There are 4 hidden switches. A switch that is on adds its own fixed numbers to the row, and there is some noise. The rows also spread widely along 2 directions, which tell nothing about the answers.
Known rows, each followed by its switches (1 for on, 0 for off):
0; 23; 19; 1; 2; -12; -19; 10; 11; 16; 13; 19; 12; 21; -9; -14; 0; -7; -2; 5; 9; -8; -27; 0; 3; -17; -30; 0; -1; -8
0 1 0 1
3; 8; -14; 0; -1; 14; -8; 18; -27; -9; 9; -1; -19; 12; -1; 11; 13; -20; 13; -13; 5; 1; -17; 5; 4; 14; 16; -12; -6; 3
0 0 0 0
12; -4; -2; -15; -1; 6; -2; -10; -5; 10; -1; -1; -8; 33; -2; -9; 4; 0; 5; -9; 6; 0; -26; 5; 9; -3; -1; 8; -6; 1
1 0 1 0
-1; 8; 4; -2; 0; 10; -15; 10; -5; 2; 7; 10; 1; 16; -1; -4; 0; -14; 2; -2; 8; -7; -23; 8; 5; -7; -7; -18; 0; -6
0 0 0 1
16; 10; 7; -12; -1; -8; -6; 1; 5; 20; 6; 5; 5; 35; -12; -20; 2; 3; 10; -2; 6; 2; -27; 0; 3; -6; -12; 23; -4; 2
1 1 1 0
7; 3; 7; -11; -3; 8; -17; -5; 12; 12; 7; 8; 3; 39; -11; -20; -2; 3; 7; -3; 10; -7; -29; 1; 8; -23; -7; -4; -5; -1
1 0 1 1
8; 9; 13; -12; 8; 2; 8; -2; 4; 17; 0; 5; -1; 32; -15; -13; 7; -7; 8; -2; 18; 3; -25; 18; 3; 5; -20; 22; -6; -8
1 1 1 0
14; 10; -11; -7; -1; 11; -7; 21; -30; -3; 16; 8; -13; 33; -1; -5; 17; -27; 25; -31; 3; -7; -26; -4; 1; 17; 20; -2; -6; 9
1 1 0 0
2; 5; 6; -1; 0; -13; -17; -4; 7; 20; -4; 3; 18; 13; 6; -4; -7; 13; -13; 19; 6; -16; -8; -4; 4; -16; -18; 9; -6; -5
0 0 0 0
3; 9; 15; -5; 2; 3; -14; -4; 16; 14; 3; 4; 0; 26; -16; -12; -1; 3; -4; 16; 20; 3; -25; 13; 6; -25; -21; 3; -3; -7
0 0 1 1

New rows. What belongs after each?
13; 13; 2; -10; -7; -9; -15; 11; -6; 15; 10; 13; 11; 27; 5; -12; 5; -8; 10; -16; -1; -16; -21; -21; 3; -3; 2; 7; -5; 9
1 1 0 0
13; 2; 2; -11; -4; 6; -17; -5; 7; 8; 7; 5; 4; 44; -7; -18; 3; -3; 5; -5; 1; -9; -31; -8; 10; -24; 2; -2; -1; 5
1 0 1 1
7; 3; 0; -8; 0; 13; -4; 2; -16; 8; 1; 9; -1; 20; 9; 2; 0; -10; 8; -11; 2; -12; -16; 7; 6; 7; -2; -6; 1; -8
1 0 0 0
-1; 22; 19; 0; 3; -9; -16; 11; 7; 18; 14; 16; 12; 24; -11; -13; 3; -5; 1; 9; 10; -3; -27; -1; 6; -11; -25; -1; -1; -8
0 1 0 1
11; 9; 8; -9; 3; 5; -7; 8; 4; 9; 13; 14; -3; 42; -18; -22; 8; -17; 15; -14; 8; 2; -36; 7; 7; -4; -7; 2; -5; 1
1 1 1 1
7; 7; 2; -5; -5; -10; -26; -2; 11; 12; 7; 1; 7; 29; -12; -18; 1; 6; -5; 6; 8; -2; -29; -12; 11; -31; -1; -4; -3; 8
0 0 1 1
3; 1; 9; -3; 2; 2; -2; -3; 7; 13; -6; -7; 3; 15; -14; -1; 4; 3; -10; 15; 15; 3; -14; 11; 5; -7; -23; 14; -5; -9
0 0 1 0
3; 6; 0; -3; -3; 3; -14; 5; -11; 9; 4; -3; -3; 12; 2; 1; 1; -4; -1; 2; 5; -6; -13; 4; 4; -4; -3; -4; -3; -4
0 0 0 0
5; 8; -9; 0; -1; 20; -7; 19; -27; -10; 7; -1; -25; 13; 1; 10; 13; -27; 13; -16; 9; 2; -17; 10; 1; 21; 16; -16; -5; 4
0 0 0 0
-1; 4; 11; -3; 2; 2; -17; -1; 12; 10; 6; 3; 4; 26; -18; -7; 1; 1; -6; 12; 16; 2; -24; 9; 6; -17; -17; -3; -2; -6
0 0 1 1
16; 11; -1; -9; -3; -17; -19; 10; -6; 16; 7; 14; 16; 29; 6; -12; 6; -8; 12; -8; -4; -16; -26; -20; 1; -9; 7; 9; -2; 8
1 1 0 0
7; 3; -1; -11; -5; -6; -20; -6; -6; 16; -5; 12; 15; 25; 14; -8; -4; 10; -2; -2; -7; -21; -21; -14; 6; -13; -3; 4; -3; -2
1 0 0 0
12; 0; 2; -9; -4; -5; -12; -12; 15; 23; -8; 1; 11; 32; -1; -13; -4; 13; -4; 7; 5; -4; -21; -6; 8; -17; -14; 18; -6; -7
1 0 1 0
4; 5; 5; -7; 0; 1; -10; -7; -4; 14; -3; 9; 10; 18; 11; -5; -1; 4; 1; -2; 0; -11; -15; -3; 9; -7; -10; 5; -4; -10
1 0 0 0
2; 8; 6; -9; 2; 9; -2; -3; -3; 14; -3; 7; 3; 20; 10; 2; -2; 2; 3; -7; 3; -14; -13; 8; 8; 3; -10; 4; -3; -7
1 0 0 0
17; 9; 12; -12; 2; -5; -7; -4; 12; 25; 1; 6; 13; 30; -10; -20; 2; 3; 5; 5; 13; -2; -25; 0; 4; -10; -19; 24; -5; -3
1 1 1 0
6; 2; 8; -12; 5; 6; 1; -12; 12; 22; -10; 1; 4; 27; -2; -8; -2; 6; 1; 10; 10; -3; -20; 16; 9; -2; -23; 18; -1; -17
1 0 1 0
9; 4; -9; -6; -6; 4; -17; 3; -13; 6; 4; 8; 3; 23; 16; -2; 3; -3; 5; -13; -4; -17; -18; -12; 5; -5; 11; -4; -1; 1
1 0 0 0
-2; 4; 5; -2; 6; 6; -4; 2; -7; 12; -1; 0; -2; 10; 0; 7; -4; -5; -2; 10; 10; -6; -13; 21; 2; 4; -24; 3; -9; -16
0 0 0 0
-1; 9; 12; 0; 0; 1; -18; 2; 3; 11; 8; 11; 9; 21; -1; -7; -5; -5; -3; 6; 8; -10; -21; 5; 6; -19; -12; -14; -1; -10
0 0 0 1
4; 2; 13; -9; 3; 12; -4; -10; 10; 14; 1; 6; -1; 37; -13; -13; -5; -2; 6; 2; 14; -2; -30; 17; 11; -16; -19; 0; 0; -13
1 0 1 1
6; 2; -2; -6; 0; 8; -6; 4; -1; 3; 1; -9; -10; 24; -10; -3; 5; -4; 2; 5; 14; 7; -14; 9; 4; 1; -5; 7; -8; -2
0 0 1 0
13; 14; -5; -4; -8; -5; -18; 26; -25; -1; 18; 7; -3; 20; -3; -12; 16; -18; 14; -20; 1; -5; -21; -19; -1; 4; 15; -1; -3; 17
0 1 0 0
9; 19; 1; -2; -3; -7; -26; 24; -5; 6; 19; 16; 2; 27; -7; -15; 9; -14; 11; -14; 1; -10; -32; -17; 1; -19; 11; -14; -7; 14
0 1 0 1
